There are 8 hidden switches. A switch that is on adds its own fixed numbers to the row, and there is some noise. The rows also spread widely along 13 directions, which tell nothing about the answers.
Known rows, each followed by its switches (1 for on, 0 for off):
[-11  -6  -7   4 -12  -4   6 -22 -27 -10 -12 -21  11  20  10  -6   8  -8
 -34  14  -2  16  12  -3   7   9 -12  41  -5] => 0 1 0 0 1 1 0 0
[ 11   5 -13 -12 -14 -24   1 -11  -1 -18 -11   2   1  -2  25 -10   7 -22
 -11   3   1  16  15  16  12  16  -1  12   3] => 0 1 1 0 1 1 1 0
[ -9 -38 -19   8  -3   1  -5 -11  -8   9 -24 -11 -21  18   2 -13   2   0
 -15  19  23  10  12  -8 -15  19   1  23  24] => 0 1 0 0 1 0 1 1
[  1  -7 -17  16 -21 -12   8  15   1 -14 -11   3   5  -4  18   4  -2  -3
   1  80  -7  33 -16 -28  21 -22 -19  -3  -5] => 1 0 1 0 1 1 0 0
[ -8  13  -5  31  17  18  27 -12 -14   0   4   6  -8   1 -37   8   4 -12
  -1 -15  -4  -1 -23  -8 -13   8   9  11 -19] => 1 1 1 0 1 1 0 0
[-12  -9  13  40   0  24 -14   4  -6  31   6 -15  12  24  -7  21   4 -12
  13  26   3 -23 -28 -30  -1 -13  26 -13 -16] => 0 1 1 0 1 1 0 0
[  5 -21 -16  17  27  -6  11   8  20   3 -15  -3 -18  22 -14 -36  -2   8
  -3  32  15  11   4   0  -6  -7 -12  16  -2] => 1 1 0 1 0 1 1 0
[  6 -12 -19  38 -10 -30 -10  -9  -4   1   7  16  14 -23   2  28  26 -15
   4   4 -13  -5 -12  -6 -17  -7  13  -3   4] => 0 0 1 1 1 1 0 0
[  2  -9  -5  18  15 -18  23  -5 -19  -6 -16  10 -18 -14 -13 -22  -2  -1
 -17  -3  -1  12   2  13  10  24  -5   8   3] => 0 0 0 0 1 0 1 0
[ 22  -3  -7  46   8  -6 -24   0  -1  -6  26  12  40  -3 -11  10  27 -19
  18 -18  10 -32   0   6 -24   5  13 -10  -9] => 0 0 0 0 1 0 1 0
[  3   3 -17   3 -12 -12  -1 -22  17   9 -19  -2  -5  11   8  -4   1  -7
   5 -25 -16 -15  10   2 -32   6  23  13  -4] => 0 1 0 1 1 1 1 1
[ 14   3  -1 -12   9 -31  -6  -1 -15  -6 -16  -3 -13   5   8  -3  17 -13
  -3  23  -4  23   4  36  42   8  14  18  15] => 0 1 0 0 0 1 0 0
[ 35 -12 -21 -24 -28 -25 -25   7  12  18  -9   0 -10  -6  47  19 -28 -15
  13 -17  -9  -2  24  14  29  25  45  -2  46] => 0 0 1 1 0 0 1 1
[ -7  17   8 -20 -16  -1  15   1   6  28 -10 -10 -29   2  33   5 -35  -4
 -21 -30 -22  -2   4   3   9  15  21  -3  -2] => 0 0 1 0 0 1 0 0
[  2   1   9  18   0 -21  -2   3   4  -7   5  -1  18  13  30 -26   2 -21
 -23 -11   5 -11  18  10  -1   0 -23  -6 -28] => 0 1 0 1 0 0 0 0
[  6  -5 -13  22  -4   1  14  -4 -23  -7 -15  -6  11  -1   2   4  -3  -6
  -9  37 -21  21  -1  -3  23  -1 -10  23  -6] => 1 0 1 1 1 0 1 1
[ 18  -2 -19  -4  14 -43 -15  22  35   3   3  12 -33 -13  19   3  19 -10
  15   3  -4   2  -7  12 -11 -12  26  -9  11] => 0 1 1 0 0 1 1 1
[ -5  -2   1   7  11 -21  10  -9 -13  -5 -29  -7 -15   8   0 -17  22 -16
  -8  41  -3  24  -8  18  26  -1  -1  12 -12] => 0 1 1 1 1 1 1 0
[  4   8 -16 -11   3 -21  11  -4   1   9 -20 -16 -20   1   2  -1  -4  10
  -8   6 -40   8   3   7   9  -2  22  34  10] => 0 1 1 0 1 1 1 0
[  5 -28  -4  30   9  -8  -4  -4  17  38 -11  12  -4   8  -1 -14 -20   3
  -7  -6   6 -15  14  10 -21  18   0  -8   5] => 1 0 0 1 1 1 1 0
[ 11  -2  -2  20   2 -10  -5  -7   3   4   1   9  19  10  -4 -10   6  -6
   1  13  -1  -8   8  12  -3   2  -6   2  -6] => 0 1 1 0 1 1 0 0
[-13 -16  -8  32  -3 -18   0 -11  -6   4 -23 -13  -4   8  -2 -12  15  -4
  -6  11  -9  -9  -7 -15 -15  -7   8   8  -8] => 0 1 0 1 1 0 1 0
[ 25 -18 -34  16  -8 -43  -3  -9  17 -23  -6  37   4 -15   0 -23  10  -4
  14   4  16   9  13   3 -17  11  -6  -4  20] => 0 1 0 0 1 1 0 1
[ 27  12 -20 -18  24  14  19   5   6 -11  11   0  -4  25 -12 -10 -20  -7
  -7  -5  12  15  18  13  21  15   6  38   2] => 1 1 0 1 1 1 0 0
[ -6 -18  -2  15  16 -27  -8  -2 -29   4 -24 -21 -30  13  -3  -4  27 -20
   1  31   8  20 -27  -5  45  -4  37  11   9] => 0 1 1 1 1 1 0 0
[  6   8  -2   4   4 -23   1  -7   8 -11 -27   0  -8  14   5 -31  12 -19
   9  10   6   8   0  14   8   5   3  -7 -15] => 1 1 0 0 1 1 1 0
[ 10 -21 -24  38   6 -42   2 -14  -8 -22 -18  13  11  -9 -16 -28  22  -4
   0  20   1  15   3   7  -4   4 -15  17   7] => 1 1 0 0 1 1 1 0
[  2 -16 -11  76  28 -11  18  21 -15 -15  40   5  26  -5 -21 -19  -1   7
 -11  -9  -2 -18 -20 -62 -12 -20 -13  16 -31] => 0 1 0 0 1 1 0 1

New rows, each followed by its switches (1 for on, 0 for off):
[ 23   7 -14 -22 -28   0   1  -6   3   8  -6  13  -9  -9  18  24 -26 -15
  15 -12   0   6   8  12  21  27  35  -9  33] => 0 0 1 0 0 1 0 0
[ -1 -11 -18   9   8 -12   0  17  14   7   0 -14 -26   7  16  -6  -2  -3
  -9  12   4   7  -8 -22  -6  -6  11   7   0] => 1 0 1 0 1 1 1 0
[  4  20  -2  -7 -13  -6  19 -15 -19 -19 -11  -7  -2   4  15 -19 -13 -25
 -12 -33  -5   7   5  -4  25  27  13  12 -11] => 0 1 1 0 1 1 1 0
[  5  -9 -14  27 -13 -49  -8  -7  10 -12 -11   9  14 -10  25 -19  22 -17
  -6  14 -13   1   6   3  -7 -10 -12  -4 -13] => 0 1 1 1 1 1 1 0
[ 31   8 -25 -18  13  26  25   5  -1 -12  -4  -7  -3  18 -15 -19 -33  20
   1   3  -7   7  23   2  14  18   7  44  11] => 0 0 0 0 1 0 1 1
[ 14  20   8   4 -15  24   8  -8 -28  -6  -8 -14  34  18   2  12 -13  -8
   4  25 -24   1   5   8  39   0   6  16 -14] => 0 0 0 1 0 0 0 0
[ -1  -5 -23 -17 -22 -33  -9 -40 -25 -18 -34 -15 -14   9  17  -4  22 -14
 -18 -26  -6   9  19  18  -4  24  20  41  25] => 0 1 0 0 1 0 0 1
[-18 -27  -9  21   5  12  10 -19  13  41 -31  14 -30   7 -13  14   5  -3
  -7  39   7  15  -5  16 -34  10  -9  -1   5] => 1 1 1 1 1 1 1 1
[-10 -26  -7  22 -19   2  -4  -7  -8  25  -3  -2  -2   0  22  22  -8   3
 -19  21  -4   5   0 -13 -13   5  -7   6  12] => 0 0 1 0 0 1 0 1
[ 24   5 -12 -10  18 -14   0  19  42  -8   4  13  -9   7   9 -33   0  -1
  -2  12   9  -3  26  30 -18  -2 -19  -1  -4] => 0 1 1 0 0 0 1 0
[ -1  -7 -23  -1 -16  -3  10  -5  -4   4 -15 -10 -21   4  -2   9 -11   3
   7  16  -8  11 -14 -31   8   2  32  17  22] => 0 1 1 0 1 1 0 0
[ -1  -2 -13   8 -22 -28  -1   8   0  -5   5  -6  -3  -6  30  10  -6 -10
  -8 -11 -16  -1  -5 -29   4  -6  17   6   4] => 0 1 0 0 0 1 0 0
[  0   0  -1  15  -9 -25  14  21   1  13   1   3  -8 -19  28  -2 -30  -8
 -21  -7 -28   5   4  -5  19   4  -6  -3  -2] => 1 1 1 0 0 0 1 0
[  7  -9 -12  -2  35  10   4  20   8  10  10  -5 -25  11 -16   9  11   0
  -9  37   9  11   1  15  -4   0   5  26  12] => 0 1 1 0 1 0 1 0
[ 21  33  -8 -10   6  -5  19   0  29 -12   0  22   7   0   4 -11  -3  -8
  -2  -3 -17   0  23  42 -20  -3 -23   0 -25] => 1 0 0 1 0 0 0 0
[  4 -26 -21  21  -5 -29  -8  -9  18 -19 -21   1   1  15  15 -45  14  -3
  -5  29  24   5  12 -12 -20  -4 -18  -1  -7] => 0 0 0 1 1 1 1 0
[ -6 -14  -8  19  -7 -25  -1 -26 -17  -1 -16  12  -8 -10   4   4  25 -23
 -13   3  11  11  -2  17  -6  19   3  -2   6] => 0 0 1 1 1 1 0 0
[  5  -8 -10  13  17  -8  -2  -3  -4   1   3  -3 -28   1  -8  -3   8 -13
   6 -40  18 -12 -11  -4  -8  20  40   2  11] => 0 0 0 0 0 1 1 0
[ -4   9 -10  19  -4  -9  20   7   6  -8  12  -5 -10   0  26 -11 -16 -24
 -17 -42  -4  -1  -6 -31  -4   2   3   3 -27] => 1 1 1 1 0 1 1 1
[  9  18 -19 -18  -9 -14   0 -22  16  -7 -20  -7 -16  19   6 -11   8 -17
   9 -26  -6   0   8  18 -10   4  26  15   2] => 1 1 1 1 0 1 0 0
[ 11  -3 -20  31  -8 -18   9  -2  13 -17   7  10  29  -1   1 -21   0   2
  -4  20 -14  -4  10 -15 -14 -19 -26  13 -14] => 0 1 1 1 0 1 0 0
[  7  -5 -24 -19  -6   2   5  18  20   8   1  -6 -17   6  22  17 -15  -5
 -14  32  -8  15  13  -6   1  -2   6  23  16] => 0 1 1 1 1 0 1 0
[-14 -23 -12  17  -6  11   3  -8   3  25   4   2 -12   6   9  14 -11 -17
 -27 -11  20   2   7  -7 -27  26  -4  10  10] => 1 1 1 0 1 1 1 0
[  9  -3 -15  10  16 -51  -9 -22  -2  -3 -19  -9 -16  10  -5 -30  23  -7
   0 -45 -11 -14   4  13  -4   3  39  21   5] => 0 1 0 1 1 1 0 0
[ 28   2  -8  24  18 -18  13  18  31 -19 -10  40   2  -6 -13 -48  -2  -4
  26  31  13   8   5  21  -5  -1 -30 -29 -16] => 1 1 0 0 0 0 1 1
[ 19  10  -1   1   0  -9   6   3 -12  -3  -3  -7   4  11  10 -11 -16  -4
   1  -8 -15   2   5   1  35   5  17  16  -3] => 0 1 0 0 0 1 0 1
[ -6   2 -23  -1   7   6  31  24  18  -4  12   9 -45 -13   6   7 -14 -10
 -10 -10   6  10 -14 -32 -23   4   9   2  -2] => 0 1 1 0 1 0 1 1
[ 16   6 -10  -2   7 -24  13  12 -11 -11   0   2 -26 -10  10  -9 -15  -5
   4 -28  -5   9  -9 -13  31  11  32   6  10] => 0 0 0 0 0 1 0 1
[ -3 -15  -3   4 -10   2  -8   6  10  25 -22   1 -24  10   8   9  -7  -1
  13  26   2  -3  -9  -6  -5   0  21 -13  16] => 0 1 0 0 0 0 0 1
[-10 -21  -2  11  -9 -18   3 -11  24  33 -31   3 -18   6  22 -24 -12   6
 -19  16  -7  -5  16  10 -23   5 -10 -10  -3] => 0 0 1 1 1 1 1 0
[ 14   3  -9  23  20 -18  -2 -12   2 -10   5   9  13   1 -17 -22  22 -11
  -3 -21   3 -16  14  28 -21  13  -3  11  -5] => 0 1 1 0 1 0 1 0
[ 11  19  12  28  25 -18   8  -1 -24 -21 -14  -1   1   4 -24 -29  23 -10
  18   3 -15  -4 -19  14  28  -8  14   1 -25] => 0 1 0 0 0 0 0 1
[-13   9  -6   1   4  30  13 -12 -15   5 -15 -13 -19  18 -19  30  15 -23
   3  28   3  16 -20   5   2   3  18  16  -5] => 1 1 1 1 1 0 0 0
[  0  -9 -14  29   7  -2   7 -21  -7 -25 -15   6   5   9 -19 -25  30  -9
   7  27  17  11  -5   2 -16   1 -18  13 -12] => 0 1 1 0 0 1 1 1
[ 12   3  -1   8  28 -11  14   2 -18  -6  -4   4 -26   7 -16 -19   0 -12
   4 -20  11   7 -13   1  28  17  29  10  -1] => 0 1 0 0 1 1 0 1
[ 11  14 -24  -6 -12  -1  -5  -2  14 -27  20  -3  15   8  18   6  15  -8
 -10 -14   3 -10  17  -2 -36  -5  -6  21  -6] => 0 0 0 0 0 0 0 0
[ 20 -20 -13   3  37 -49 -14  28  -4  -5  -5  -5 -36   6   6 -19  16 -17
   0  17  17  21  -6  13  48   0  29  10  21] => 1 1 0 1 1 0 0 0
[  3   4   7   1  -1  14   0 -14   7  13 -19  -2   8  30  -3 -22 -13  -3
  -5   3   5  -9  24  31  -8  15 -14   5  -8] => 1 1 0 0 0 0 0 0
[ 11   3 -29 -22 -24  -8   5  -9  28 -17 -18   2  10  18  19 -21 -10   9
 -11  38  -4  15  33   0 -19  -5 -24  26   4] => 0 1 0 0 1 1 0 0
[  1  16 -14  -1  -8  14  16   2  -5 -17   6 -15   9  14   1   2  -5  -3
 -11  15 -14   4   1 -19   1  -7  -2  29 -11] => 0 1 1 0 1 0 0 0
[  3  16  10   4 -25  22  18 -11  15  11 -37  10  14  18   1 -22 -28   9
  16  38 -21  -5  10   8  -7  -3 -20 -17 -21] => 0 1 0 0 0 0 0 1
[ 16 -29 -11  27  22 -66  -1  -3  18  21 -24  23 -37 -13   2 -50  -8  13
   1 -38  -2 -13   9  11  -7  14  23 -14  17] => 0 0 0 1 1 1 0 1
[ -6 -23 -15  16 -26   7  -1  -6  11  10  -9   8   8  11  14   3 -14  -3
  -8  48  12  15   7 -11 -12   0 -26  -2   8] => 1 1 1 0 0 1 0 0
[  5 -16  22  31  50  -9  -4  34  12  32  16  -2  -8  23   9 -30  -4   0
 -20  19  13  -9   3   9   9  -7 -14  -3 -29] => 0 1 0 0 1 1 1 1
[ 13  -1 -33   8   1  -7  19 -14  -9 -26 -13   7  -3  -5 -22 -16   2   5
  -2   9  -2  16   7   4  -5  10  -6  27  14] => 1 0 1 0 1 0 0 0
[ 23   2 -23   9   2 -28   6  11   1 -39  -1   8  -3  -9  17 -27   7 -18
   7  11  11  25  -1  -7  22   0  -6   2  -6] => 1 0 1 0 0 1 1 1
[  3  10 -11   2 -28 -19  -9 -16   3   0 -32  -6  11   5  14   3   7  -1
   7  23 -29   2   6  12  -5  -8   5   5   0] => 1 0 0 0 1 0 0 0
[ 12 -15 -19  23   9  28   7  -9   1   7 -15   4   4  23 -34 -11  -8  18
  16  31  10  -3   5  -2 -20   6  -2  15   6] => 1 0 0 0 1 0 0 1
[ 11  -3   2  34  11   1  11 -21  -6   7 -21  31  16  -6 -33  -7  16   6
  13  45  -8   7   1  35  -8   5 -21  -6  -9] => 0 0 1 0 1 1 0 1
[  4  -5 -19  18  11  -5  35  -8 -14  -6 -13   1 -23  -7 -19 -23 -25   1
  -4 -35  -5   7  -5 -14   9  22  18  19   5] => 1 0 0 1 0 1 1 0
[  1   7 -14   3   4  -2  18  -6  11  20 -13   8 -20  -1 -17  14 -14   0
   2 -16 -23  -4   0  10 -18   7  22  12   8] => 1 1 0 1 1 0 0 0
[ 13  12 -10   7  15 -32  -9   3   8   4   5 -10  -9   9  16  -8  10 -18
  -6 -41 -20 -16   8  12  -2  -7  25  17 -13] => 1 1 1 1 1 0 0 1
[  0  -1  16  26   3 -25   0 -24 -30 -13 -33 -11   3  12  -5 -56  14 -10
  -3 -10   3  -9   2  17  22  14   3  -7 -15] => 0 0 1 0 0 0 0 0
[ 23   2 -17  -9  -1 -32  -8   3   1  -8   1  -1  -6   9  20 -15 -13 -16
  -5 -30   6   4  15   5  22  18  23  15  13] => 1 1 0 0 1 1 0 0
[ 26   7  -1   3   8  24  12   3  16  13  -3  21  11   6 -19  -8 -27   4
  16   9   3 -12  17  26  -5  23  -1 -10   1] => 0 0 0 0 1 0 1 0
[  7  14   8  25  11   3   5  -8   1  12 -23  -8   5  19 -27  -8   4   2
  33  16 -25 -17 -22  -2  10 -19  31  -2 -17] => 0 1 0 1 0 1 0 0
[-14 -24  -3  28   9  -6  17   4   2  16 -14   5 -14   9  -5 -22 -12   7
 -24  38   9  16  -2 -11  -6   0 -28   4  -7] => 1 1 0 0 1 1 0 0
[ -2 -18 -14  25  19  -8  16   1  -7   4  -2   1 -13   4 -18  -6   5   2
 -12  27   0  12  -9 -14   4  -4   2  21   3] => 0 1 1 1 1 1 0 0
[  3  -7 -29  14  14 -19 -18  -5  24  16  11  -9 -12  14   8  22  25   0
  -7 -21 -13 -16   3  -2 -51 -18  23  28  -2] => 1 0 0 1 1 1 0 1
[ 26   3 -22 -12   5 -46   0 -12 -13 -15 -29  -1 -25  -6  -7 -26   6   2
  17 -14 -11  12   0  16  37  16  45  16  30] => 0 0 1 0 1 1 0 0
[  4   8 -15 -18  -8  24  23  -4  -2   3  -1  -4 -14  11  -2   9 -28  -2
 -11  -4  -1   7  11  -6   3  21  11  25  13] => 0 1 1 0 1 0 0 0
[ 18   0   3 -13  11   3 -12 -12  10  24 -17   4   3  30   5  -5  -3  -4
  -6  20   4   8  29  52   7  16  -7  16   3] => 1 1 0 0 1 1 0 1
[ 11   5  -7 -10  -2   0  -6  10  17  12  -4  -8  -4  13  15  11  -6  -9
   4  11 -12  -6  10  13   4  -3  16   8   3] => 0 1 0 1 0 0 1 0
[ 10 -13 -22  30  20   4  24   9   6  -2  11   7   0   1  -9 -21 -17  11
 -15   6   3   5   7 -17 -15   2 -21  20 -10] => 1 0 1 0 1 1 1 1
[ 23  23 -21 -10 -25 -11  12 -19  10 -20 -12  20  16  -3   1  -3 -12 -11
  15 -12 -15   7  16  19  -2  12   2   8   7] => 1 1 0 0 0 1 0 0
[-17 -29 -12  17   7 -15  15  13   2  12 -25   0 -52  -7  -9 -12  -2   9
  -1  39   4  16 -25 -25  -2  -7  11  -5  20] => 0 1 1 0 0 0 0 0
[ 17  20 -16 -19 -21  11  -7  -6  30  24  -1 -14   7  15  23  26 -20  -1
   9 -13 -33 -21  16   3 -20  -1  33  14   1] => 0 0 1 1 1 1 1 0
[ 10  -3 -14  18   4 -31  -1  -2  -2   1  -8  -1  -6 -14  -2  11  17  -9
  11   9 -26   3 -13   4  11  -9  26  12  10] => 0 1 1 1 0 1 1 0
[ 12 -17 -12  20  -1  11  21  -1  -8   1 -16  17   3   1 -21 -11 -26  13
   6  43   5  22  -1  -4  18  11 -14   4  15] => 1 0 0 0 0 1 0 0
[ 11   4 -29   8  -4 -26  -4  -9   6 -17   7   4  10  -6   7  21  30  -7
  -7  13 -16   7   3   4 -22 -14   2  25  -2] => 0 0 0 1 1 1 0 0
[-15   7   4 -12 -42   0   1 -26 -14  -8 -30 -17   3  17  36   0  -3 -26
 -15   5   1  11   7   0  10  19   1   4  -7] => 0 1 0 0 0 1 1 0
[ -3  18 -14   2  15  -6  16   6   1  17  -1 -26 -32   4   2  28  -5  -2
  -4 -33 -47  -4 -20 -16  -2 -16  46  36  -9] => 1 1 0 1 0 1 1 1
[ 17 -10 -27   3  16 -23   4   9  18   1  11  13 -21  -7  12   2   0 -15
 -11 -19   6  11  12  16  -8  10   4  19  12] => 1 1 1 1 0 1 1 1
[  0 -14 -15  44   8   3   8  -6  -3   5  11   3  29  -4 -14   6  13  15
 -22  41 -20  -2   6  -1 -32 -14 -36  28 -14] => 0 0 1 0 1 1 1 0
[ -3 -22  -2  19 -30   8   2 -15   3  18 -41   7  -7  11   2 -14 -23  -2
  26  27   8  -1 -11 -20   2  14  13 -24  11] => 0 1 0 0 0 1 1 1
[ -4   1  -4  13 -27 -27   3 -12 -18  21 -13  -7   7 -13  20  25 -12  -1
 -17   7 -52   4   1  -3  18  -1  14  17  10] => 0 1 1 0 1 1 0 0
[  8  17 -18 -22 -13  13  13   5  17   2 -11   7 -15  -4   1  27  -3   2
   9  45 -18  16  -1   8  -7  -7   6   5   8] => 0 0 1 0 1 0 0 0
[  4 -22  -4  31   7 -43 -11  13 -19  -6  15   8  -3 -13  34   8  16 -37
 -20  -5  16  13  -8 -10  28   8   7  -3  -4] => 0 1 0 1 1 1 1 1
[ 15   6 -32  -4  -1 -35   1   4  14 -16  -9 -14  -8   3  16 -16   2   7
  -1  -5 -30   3   7 -15  -4 -14  17  35   1] => 0 1 0 0 1 1 1 1
[  8  -4 -23  21  32   6  39   8   1  -9  27  37 -16 -24 -29  17  -2  -4
 -18  -2  15  17  -6  -2 -19  15 -12  13   1] => 0 0 0 1 1 1 0 0
[ -4 -14 -17  33  -1  12   7   0 -25  11   9  -8  -2  -5 -11  40  -2 -13
  -1 -13 -11  -8 -19 -33  -3   8  34  23  10] => 0 1 0 1 1 0 1 1
